The rows of a group lie close to one hidden flat surface of 9 dimensions, which passes through zero. Surfaces can cross.
Some rows, each with its group after it:
[  0 -12   6  -1   4   1   9   3  -2  -2   8  -4   5  13   7 -18 -12]
digap
[ -7  -2   7  -8  -7  -2  -4 -25   4  10  11   4   4  10 -18  16   6]
rov
[ -9  -3  -6   1  11   5   9  10   4 -24 -18   4   5  -6  13 -11 -22]
Bere
[-12  -1   3   3  11   5   4   5  21   1 -22   2   6   3   5  15  25]
digap
[ -3 -12  -1   7  -4  24 -11   4 -20  18   7  -8  -1 -16  11   0  -7]
pipaz
[  6  -8 -12 -18  -9   3   2  -4   7  39   9  27  22   6 -12  -1  -2]
Bere
[-15   3   7  -5  23   8   0  -1  -6   7   0  -5  11  11  -5   3  13]
rov
[ -5  -9  -6  12 -20   7  -7   1 -13   0   2   0 -12  10  14  16 -36]
Bere
[  2   3   7   7 -13  -7 -22   2 -22   5   5   1  -1  11 -19   1  -1]
pipaz
[ 12  -5  -8  -1 -11 -11   5  -6  10   1  10   5  -1   3   2   0 -18]
digap
[ -8   6   8  -6   6   2   9 -15  14  -1   4 -11  -2   0  -2  14  25]
rov
[-11  21   4 -15   1   7  15  -3  -5 -14  -2  -1 -16  -3   3  -1  12]
digap
[  9 -12   0   2 -10   2  -4  -3  -5  11  12   4   3   1  -4 -10  -9]
digap
[  3   4   2 -27  10  -5  -7   2  -9 -15 -25  -2  45  -4   2 -10   6]
Fupa
[ -5   1   2  -1  -4  10   4   3   2  15   0  17  -5   6 -12  -5  11]
Fupa
[  3 -11  -4  21  10   5 -10   7 -11 -22  -5 -19  -4 -24  15  -9 -21]
digap
[ 11  -5  -6  10  -8  -8  10   4  16  -2   4  24  -8  11 -17 -21  -9]
Fupa
[ -3  -1   2 -11 -10  -1 -10 -19   5   6  10   6   0 -15 -11   7   9]
pipaz
[  8 -10  -2  18  15   1  15   2   3   0  16 -27  -4   5  17  -2 -12]
Bere
[  5  -5  -5 -12 -13   2 -25   0 -24  20  -1  12  23   6 -13   1 -12]
Fupa
[-30  -2  21   2   5  13 -10  -8 -13 -15 -12  -4   0  13  -6   8  -1]
rov
[ 14  -4   1   6   2  -8  -9  -2  -6   3  13  -6   5  -7  -9 -12   0]
Bere
[  8   9 -12   2  -7  -3  10   9   2   4  -5   7  -8  10   7  11 -10]
pipaz
[  1  -1  -2   7  -7   6  -8   2 -12  -3   1  -2  -6  -9   2  -1 -11]
rov
[ 16  -5  -6 -15 -19   4 -10  -4 -12  11   0  12  18 -15  -5  -6  -8]
Fupa
[ -5   2   2  11 -12  13   1   8 -18   3  -6  11  -8  19  -8   0 -10]
Bere
[ -6  -8   9  -4 -22  16   2   0  -7   3  -4   6 -10  -1   4  -3   1]
digap
[ -5  14   3 -12   1  -6   7  18   6   4 -19  28   8  26 -11  -5  17]
rov
[  5 -10   5   5 -10  -8  -6   0   1 -17  -4  -8   3  -2   7  -5 -12]
Fupa
[-10  -7   1  -4   5  10   2 -11   2  -2  -1   2   6   1   0   3  -7]
rov
[ 17   5  -1   8   1  -8 -20  -6 -13  12  17 -14  -2 -19 -15   2  13]
digap
[-15  -1  16  17  15  -8  -6   7  -6 -13  -1 -20  -3  34   5   8  -8]
Bere
[ -8   0   2   0   4   3   8   0   8  -6  -3 -11  -7   1  16  11   4]
pipaz
[ 12   5   1  -4  -7  -8   4  -2   6   0   2  11   1  -4 -15  -8  12]
rov
[ 15   2 -12   6 -21   5   1  -6  -1  13  17   7 -22 -24  -9  -4  -6]
Fupa
[-7  6 -8 -2 18  3 12  8  3 -5 -7  1  2 -1 10  2 -6]
rov
[ -2  -6  -2   9  -7   3  -2  -2  -3   4   6  -6 -10  -3   9   7 -11]
Fupa
[ 13  -2   5  11   5 -11  -3  16  -1   8   5 -16  -2   4   7  -9  16]
rov
[  4  -3  -6   1 -10   2   2   1   2   0  -2  11   0  -4   1  -4  -8]
pipaz
[ -7 -15  13   0  -9  13  -5   5  -6  -1 -13   4  10   0   3 -11   1]
Fupa
[-24  -3  -2 -12   4  12  -6  -3  -6 -18 -18  14   6  -9   3  -3 -19]
pipaz
[  2   0  -8  -3 -14  -3  14  -6  17  -4  -2   5 -11  -3  12  13  -7]
Bere
[ 15  -5  -7  10   9  -9  -4   0  -6  -3  13 -11   2  -9   2 -10 -16]
pipaz
[ 4 -6  1  9 12 -9 -6  8  4 -1 -5  1 14 10 -9 -8 -2]
digap
[  8  -2  -2  15   9   9  20   8  -2 -10   5 -12 -10  -6   9 -12  -6]
Bere
[-11 -10  14  10   9  21  -8  16 -20  19  -1 -14   4  12   6  -2  17]
pipaz
[-11   9  -2   5  -3   7   5   3  -6 -13  -7  -5 -15   3  11  16  -9]
Bere
[ -1   6   7   0  -1   5  -4   7 -13 -12  -8   2  -3  -5  -9 -16   4]
digap
[ -7 -21  16   7   2  -3   9   9  17   3  -8  -2  10  33   9  -5  11]
pipaz
[ 17  -3 -13   0 -32 -13  12  -5  24  -3   1  35 -10   3 -12  -8 -18]
Fupa

New rows. What belongs after each?
[ -9   0   9   4   5  13  -6  16  -4  -7 -28  12   8  -4 -12 -11  16]
digap
[-21   1   0  -7   4  22  20   5  -1 -10 -11  -3 -10  -5  29   4  -6]
digap
[ 25  -6 -25  14  -7  12  37   3   7   2  13  10 -10  -6   9 -14 -35]
Bere
[ 14  -6  -3 -13 -19 -15 -10  -3   0   2  -5  19  25   8 -12  -8 -16]
Fupa
[ 10   6  -4  -2   2 -10   5   1   4  19  10   5   5  16 -10   4  10]
pipaz
[  2   3  -4  -6  12   2   4  -5  -1  -4   1   7   9  -2 -13 -10  -2]
rov
[ -9  -2  12  -7 -19  -3  -7  -4   5  -8 -15   2  -3  11   6  13   4]
Fupa
[ 11  -2  -2   5  -1   2   7  -2   4   0   7  -5  -5 -10   2  -6   1]
Bere
[ -1   0  -6 -10   2  18   5   0  -8  -4 -10  24  13 -14 -16 -21  -6]
rov
[  7   1 -10   6   2  17  18   3  -2   2   4  -3  -7 -16   9  -7  -6]
Bere
[-14  21  -5 -15  15   4  28  -1  15 -15 -14   0 -11   0  17  13   9]
digap
[-23  -4  14   3  16   7  -2   4 -17 -12   2 -24  -5  26  20   4 -12]
digap
[-8  3  5 -4  4 11  6  5 -2 12 -2  6  1 13 -5  3 14]
Bere
[ -2 -11   7   5   5   7  -8  11 -17  -3  -3   3  12  10  -8 -22 -12]
digap
[ 1 -5 -1 -6 -1  0 15 19 17 21 -8  9  6 16 18  1 17]
rov
[  5   8  -7  14  34   0   9  24 -12 -22 -10 -16   1   3  12 -15 -15]
pipaz
[  8  11  -2 -13  -7 -12 -13 -11  -9 -10  -5 -13   6 -16   4  13   2]
Fupa
[  6 -10  -5   3  -4 -13   9  -1  15   3   5  10   9  27  -1  -2 -22]
Bere
[  0  -4  -9  -5   5  -3  18  -8  17 -22  -6  10   6  -7   5  -6 -22]
rov
[ 12  -4 -13   3  -3   1  -3 -19  -9 -32   4   5  -1 -35 -13 -20 -37]
rov
[  8  12 -18 -17 -20  -8  19  -8  16   0   3  26  -7  -4   0   3 -16]
digap
[  6  -3  -8   4  -7  13  -8   1   2  16  -6   7   1 -26  -4   7  13]
digap
[ -5 -12  -1  -3  21  10  24   4   3  -5   4  -7   8   4  22 -17 -20]
digap
[ -3  -2   3  -3  -1  24  -9   6 -16   4  -8   4   0 -27  -2 -14  11]
Bere
[  6  -4  -3  11 -15 -14  -7  -1   0  -8   5   8  -9   9  -7  -3 -25]
Fupa
[ 11  -3 -12  -5  25 -16  25  21  26  16  -1   7  22  23  16 -11   1]
rov
[-17   5  24  -3   5  -9 -15 -11   1   0   3 -12   1  19 -15  10  35]
pipaz
[  6 -19   0  11 -16  20   4   8  -8   3   0   4  -4 -10   6 -16 -15]
Bere
[  5  -2  -4   1  -6  -3   1  11   2 -10 -11  12   2   1   1 -12  -9]
rov
[  6   3 -15  14  19  -4 -15   8  -1  -2 -11  -1  11 -13  -6   6  -7]
digap
[  2  -3   1   1 -13   1  -7   0 -10  -2  -1  10  -2   1  -7  -9 -12]
digap
[ -8  13   0   3   7  -9  -2   9  -5 -10 -10   1  -4  23   0   9  -6]
pipaz
[ 19   4   0   2   0   1  20   9  14   3  -1   0  -3 -11  -3 -18  28]
pipaz
[ -1   1  15   0   3 -19 -20  -3  -8  -6   0 -15  15  22  -5   6   3]
Fupa
[ -3  12   7  -4   9 -13   8   0 -10 -24   6  -6  -5  17  -1 -14 -11]
digap
[ 16  17  -1  -6 -33  -2  -1   5  -3  14  -6  31  -8   1 -26  -4  21]
pipaz
[ 10   7 -14   2   1  -1  -7  -2   2  14   3   6   3 -15  -8  12   0]
digap
[  1   6  -9 -11   5  -4  11   4   0  -4  -4  21   8  13  -8 -10 -16]
digap
[  1  -4   8   2  14  -9  -9  -7  -5  -2  11 -18   5   3  -6  -1   6]
pipaz
[ 20   3  -8  -1 -13 -25 -23 -19  -1   8  23  -6  -2 -15  -9   9  -9]
Bere
[  5  -5   9   0 -17   7   2  -5   1  -3   8  -8 -13 -14   6  -7  13]
digap
[-2 -9  0 -2 -9 -1 -5 -9  2 -6  2  2 -1 -7  1 -1 -9]
pipaz
[  2  16   2 -13  11  -7  -4  -2  -2  -3  -5   5   7 -14 -18  -8  27]
Bere
[-15  -9  11  24  -4  11  -3   8  -6  -4   3  -3 -22   8   0  -6  -1]
Fupa
[ -5  11 -10  -5  12   1  12   0   8  -3   0   1  -4   0   4   6   1]
Fupa
[ -2   2   3  13   4 -19 -17   5  11 -13 -18   4   7  14 -12  11   4]
digap
[  8 -13 -12   1  21   0  20  11  13   2   0   3  18   6  10 -18 -17]
pipaz
[  7   6  -7  -8 -16  -9   7  -9   0  -5  11   8 -10   4   0  -1 -21]
digap
[ -1  -8  -1   0   0  13  -1   7  -7  -6 -11   7   6 -17   3 -16  -4]
Bere
[-12  -3  10  -3  11  -7  -3   0   7  -3  -5  -6   7  15   3   4   9]
Bere
[  7 -24  -1  -9 -26  17  20  -4   5   9  12  10  -3  -9  17 -22 -20]
digap
[ 6 -5 -4  4 -4  1  6  2  2 12 10  2  1  7 -4 -4 -5]
Bere
[ -5   2  -1  12  13   5  10   6   1  -6   2  -1 -12   1   1  -6  -1]
Fupa
[  7 -13   0   1   6   5 -17   2 -12   0   0  -5  12 -28   1 -23  -5]
Bere
[ -2  22   4 -17 -11   6 -10  -1 -15 -12 -21   6   0 -21  -7   7  18]
Fupa
[  7   5  -9   5  -7 -13  -1   8   6   1   0 -11 -15  -1  22  17 -10]
rov
[ 11   0 -15   6 -11  10  17  -3   4  14  12   3 -13  -7  12  11 -16]
Bere
[ -1  -6 -15  -1  13   9  -1   7  -3   9  -5  10  16  -5   2  -3 -18]
digap
[  5  -6  26   5  -8   4  -4  -8 -15  -4  23 -32 -17 -11  -2 -20  28]
digap
[ -5  -8   7  11  -6  14   9   5  -1  -3  -2  -6 -10   3  12  -2   1]
Bere
[ -7 -14  10  -5   7  -4  -1  -9  14   5   7  -7   8   9   3   2   9]
pipaz
[-13  -4   3   0   3  20  16   7   3   9  -7   3   1  12  11   4   2]
Bere
[  2  13  -1   4  18  12   4   9 -20   4   2  -2  -3  -2 -15 -11  11]
Bere
